There are 5 ways to turn a row about zero (a turn may also mirror it). The second row of each pair is the first, turned, with some noise. The first 50 pairs use one turn. New pairs use 2 turns, one after the other, and a turn may come again.
In the rows, zero is written as 128.
Known pairs, each followed by its turns in order:
[120 175 114 169 166 178 156  86  91]
[115 144 171 206 155 109  84 131 157]	K44

[153 111  91  94 120 160 115 148 149]
[107 121 146  96  93  97 128 150 158]	K21

[ 80 147 176 163 123 171 139 157  97]
[104 183 190 117  87 112 108 123 115]	K472

[ 89 137  87 101 104 155 111 159 117]
[158 160  93 185 146 134 129 124 140]	K26

[151 103 174 159  96  91 174  89 152]
[102 189 176 145 103 128 154 175 148]	K994

[ 91 157 154 151 173 172 101  94 128]
[177 176  77 117 105 125 118  91 128]	K994

[ 88 128 130  86  92 150 132 168  86]
[116 138 147 131  58 134 159  83 135]	K472

[ 93 108 173 141 159 117  94 122 161]
[ 51 122 132 140 127 104 112 135 146]	K26

[115 168 154  96 173  79 120 155  86]
[120 133 184 114 139 159 192 142 171]	K472

[ 77  98 148 152 138  85 140 120 134]
[ 88  90 128 153  98  85 135 109 115]	K26

[124 177 112  92 166 129 164  87 114]
[168 102 145  57 135 136 153 131 130]	K472

[ 81 148 119 119 100 172  95 111 104]
[190  97 121 108  96 129 125 101 139]	K994

[116 165 154 121 115 137 129 135  80]
[160 144 123 155 130  84 135 105 141]	K44

[ 81 138 117  90 144 144  84 111  79]
[140 149  83 177  71 111 110 126 140]	K44

[179 100 120  89 178 103 166  99 136]
[127  86 178 115 100 118 107 179  83]	K44

[122 117 136  87 169 146 122 177  78]
[126  79  68 173 155 130 142 109 132]	K994

[ 82  85 102 164  89  79 131  77 159]
[ 99 142 162  65  54 136 154 159 117]	K994

[153 155 142  94 135 105 134 163 153]
[ 80 158 144 111 155 133 115 142 135]	K21

[159 165 137 108 176 140 102 124 170]
[110 151 170 104 177 136  88 149 146]	K26

[128 171 151 119  86 179 134  85 118]
[126 193 107  91 148 141 159 103  98]	K26

[110 170 166 149 146 155 174 153 174]
[167 179 101 127 166  86 117 173 124]	K994

[150 138 176 137  85 171 139 109 179]
[ 73  83 142 133 130  97 119  72 114]	K21

[ 94 100 140 105 154 113  96  77 118]
[106 144  85  89 117 148 154 175 133]	K472

[116 156 141  82 115  98 151 109 133]
[144 150 130 114 123 102  91  86 101]	K26

[ 86 128 108 141 166 119 160 119 163]
[165 137  93 103 163 115  97 111 143]	K21

[177 120 104  94 134  88 163 153  81]
[201 101 134 113  89 137  89 144 109]	K26

[144 139 176 108 179 159 171 113  90]
[183 139 177  98 101 154 118 170 136]	K472

[177 162 131 179 146  96 150 170 100]
[115 124 128  94 155 213 144 148 109]	K21

[125 157 161 170 138 114 140 103 141]
[124 109 102 140 167 147 116 103  92]	K21

[140 103  95 108 103 167 106 109 128]
[142 166 130 142 109 170 145 121 155]	K26

[178 154 134 155  77  90  81 116 134]
[ 71 113 106  88 151  77 154  99 134]	K44

[106 108 123 158 128 150 106 169 124]
[ 95 161 135 151 121 148 106 102 116]	K472

[103 150 120 103 120 117  83  91  80]
[152 104 120 111 105 183 143  87 154]	K994

[170 136 133  97 158 109  87  95  80]
[105 118 137 140  67  66 112 125 111]	K44

[177 106 103 106 161 129 165 158 109]
[187 117 158 120 107 127 114 177 134]	K26

[177  77 110 148  88 131 123 176 130]
[133 123 103 207 121 135  91  95 142]	K472

[133  91 106 156  85 122 168 164 151]
[154 153 105 182 136 100 115  84 113]	K472

[114  87 101 103 136 137 154  79 149]
[115 124 125 152 124 162 123 186  85]	K44

[168 179 156  98 147 169 161 164 166]
[157 152 127 154 217  85 120 133 137]	K994

[131 127 147 134 172  83 162 113 137]
[133 167  87 113 171 138 137 114 110]	K21

[ 97 131 141  94 136 139 137 102 174]
[106 175 154 132 133  90 116 105 137]	K26

[144  93 143 168  95  97 112 145  90]
[124 131 116 153  87 189 157 111 131]	K21

[172  77 133 149 139 135  93 163  83]
[116 140 122 177 115 178  83 130 179]	K472

[179 121 142 119 145 138 170 168 104]
[111 148 161  71 131 151 167 123 113]	K21

[ 86 124 102  85 147 107  96 177  95]
[114  56  72 108 139 149 131 122 135]	K994

[ 77 171 112 171 136  83 176 119 112]
[157 100 101 152 195 120  65 121 133]	K44

[ 83 178 123 133 135 158 177 131 113]
[174 136 134 178 169 128 112 142 168]	K44

[103 175  93 155 172 171 159 147 160]
[165  91 140  69 171 123  76 132 129]	K21

[168 111 163 120 144 170  92  85 133]
[130 164 139 159 114 104 127  58 150]	K994

[121 102 144  92  84 169 136  88 151]
[120 167 119 144 130 137 180 179 102]	K44

New pairs. What belongs after each?
[ 93 142 142 107 134 168  91  85 137]
[100 137 170  68 137 109 135 118 114]	K26 K472

[ 80 141 146  86 132 164 161 147 175]
[ 95 107 125 118 154 128 166 204 142]	K21 K472

[151 120 175  98 143  96 136 100 159]
[ 97 105 120 170 155 113 107 168 102]	K472 K994

[134 112 166 159  86  79 121 147 177]
[111 129  84 146 173  82  88 110 161]	K994 K26

[113 131  94 157  93 106  80  90 135]
[162 168 134 123  82 104 153 107  93]	K26 K994

[153 151 101 144 142 142 131 133  81]
[101 167 127 102 108 121 136 165 124]	K472 K44

[ 79 159 141 150 120 159  91 120 111]
[115 111 191 123 147 123 107  92 136]	K994 K994

[157 156 123 140  98 179 149  91 179]
[185  99 164  93 133 125 162 161 100]	K26 K472

[ 86 173 169 129  81 145  81 100 167]
[ 30 130 123 126 142  87 122 152 149]	K994 K21

[117 116 116 159 137 107  98 135 175]
[123 182 130 169 139 131 113 128 140]	K44 K26

[129  90  81  92 136 113 161 149 155]
[144 149 157 117 157  97  89  91 153]	K21 K26

[152  98 174 128 138 163 177  92 121]
[153  90 145 132 169 138 158 174 169]	K26 K994

[123  90 158 123 170 165 152  91 145]
[118 130  69 102 168 132 120 159 103]	K44 K26

[ 90  90 175 145 105  84 163 126  97]
[138  50 109 124 168 111 151 127  92]	K21 K21

[121 121 172  85 138 161  85 144 176]
[103 131 132 165 197 110  93  99 142]	K26 K26

[ 81  86 174  96 126 110 101  88  90]
[195 140  96 142 169  83 135  93 144]	K472 K26

[ 91  79 163 126 107 149 170 139 109]
[166 128 182 124 146 168  93 150 144]	K472 K994

[110 143  90  90 168 153 166 148 122]
[123 109 112  90 133 136 160 153 192]	K44 K26

[111  90 106 121 119  84 165 133 168]
[124  79 105 170 131 105 137  90 104]	K44 K994

[148 147 131 128 147  89 148 134 153]
[119 137 164 107 135 159 146 118 104]	K994 K472

[ 96 137 120 140 126 151  89 178 160]
[150 122  84  89 138 140  80 133 136]	K26 K21

[115 165 177 149  98  77 145 178  96]
[168  78  91 109 169 152 138 175 161]	K44 K472

[ 90 146 157  78 133 148  79  85 142]
[137  79  89 114 159 121 149 111 192]	K44 K44

[152 129 124 131 124 110  99  80 112]
[160 119 127 106 126 169 141 118 160]	K21 K21

[ 85 107 148 113 121 143 135 139 168]
[ 86 139  96 109 130  94 112 146 125]	K21 K44

[138 130 166 176 103 132 114 171 138]
[124 133 117 130 176  68 138 135 105]	K44 K21

[173 175 130 179 138 163 131 126 157]
[149 145 116 157  63 165 127 122  85]	K21 K44

[176 143 153 142 131  94  86 140  81]
[138 173 109 175 105 161 127 163 161]	K26 K26

[149  91  95 159 170 153 108 130  94]
[126  86 137 124 100  83  84 164 110]	K472 K21

[153 124 141  94  97 105 100 142 122]
[110 136 140 121  93  96 125 169 109]	K472 K994

[160 120 148 110 146 121 173  82 117]
[165  87 142 156 138 115  92 152 110]	K21 K44

[112 146 100 105  94 105 146 127 147]
[114 116 109 153 154 100 157 131 150]	K994 K994

[151 174 105 164 159 116 120 159  95]
[107 130  61 156 103  98 114 105 122]	K44 K21

[131  83 149 131  84  95 161  84 149]
[109 122 118 182 149  90 163  94 162]	K26 K21

[116  84 119 128 145  83 162 128 159]
[166 111 154 105 173 140 104 101 143]	K472 K472

[ 77 122 164 100 167 153  79 145  97]
[130 123  80 147 133 155 107  71 186]	K26 K44

[102  87 124 133  91 149 100 162 111]
[146 141 179 127 101 105 107 139 167]	K21 K994

[152 158 142 128 127 177 146 177  92]
[104 195 132 107 135  91 153 117 107]	K472 K44

[152  94 104 128 146 122  95  91 114]
[113 136 140 137  82 109  98 132  93]	K26 K472

[ 94 148 150 160 119  87 132 104  89]
[142 139 142 107 150 142  56 126 134]	K21 K472

[155 146 157  96 171 117  81 140 131]
[127 143 148 143  88 122  69 162 113]	K26 K21

[ 93 172 150 152 165 121 116 138  87]
[150 115 116 166  98 144  93  74 122]	K26 K44

[ 83 155 179 168 126 116 150 178 109]
[ 89 194 168 162 103  96 116 126 146]	K21 K44

[ 82 112  80  98 154  82 137  81 177]
[177 147 143  65 165 104 172 168 158]	K472 K21

[136  93  84 103 144 157 160 164 117]
[128 141 106  90 103 128 186 159 155]	K44 K26

[134 153 179  92  80  87 101 152 102]
[106 157 122 104 139  37 109 128 124]	K994 K994

[144 149 153 161 144 157  85 106 143]
[142 164 153 145  88 140  87 140 119]	K472 K21

[143 117 101  92  93  95 174 164 141]
[187 145 148 103 110 166 103 109 104]	K994 K44

[148  87 107 149  82  97 137 122 138]
[134 151 148 100  91 123 160  94 162]	K26 K26

[103 157 104 171 160 158  77 131 175]
[125  99 129 138 130  79  42 132 146]	K44 K21

[127 100 177 146 141 164 151 176 106]
[107 126  79  78 175 146 147 125 118]	K472 K26

[ 85 109  92 102 169 141 123 102  98]
[173  98 150 115 165 107 164  96 118]	K472 K994

[178 146 170 151  97  91 172  82 115]
[175 108 128 112  99  96  57 108  87]	K44 K44

[155 110  82 137 142 120 114 101 143]
[133 138 139 141 104 113  98 167  94]	K26 K472

[ 77 121 106  79 102 144 160  78 112]
[171  65 118 139 159 144 169 167 124]	K44 K26

[173 151 131 164 127 138 145 148  95]
[171 144 133 130 101 124 116 176 141]	K26 K26

[140 163 166 122 157 167 157 129 137]
[147 120 114 134 144 107  65 147  98]	K26 K26

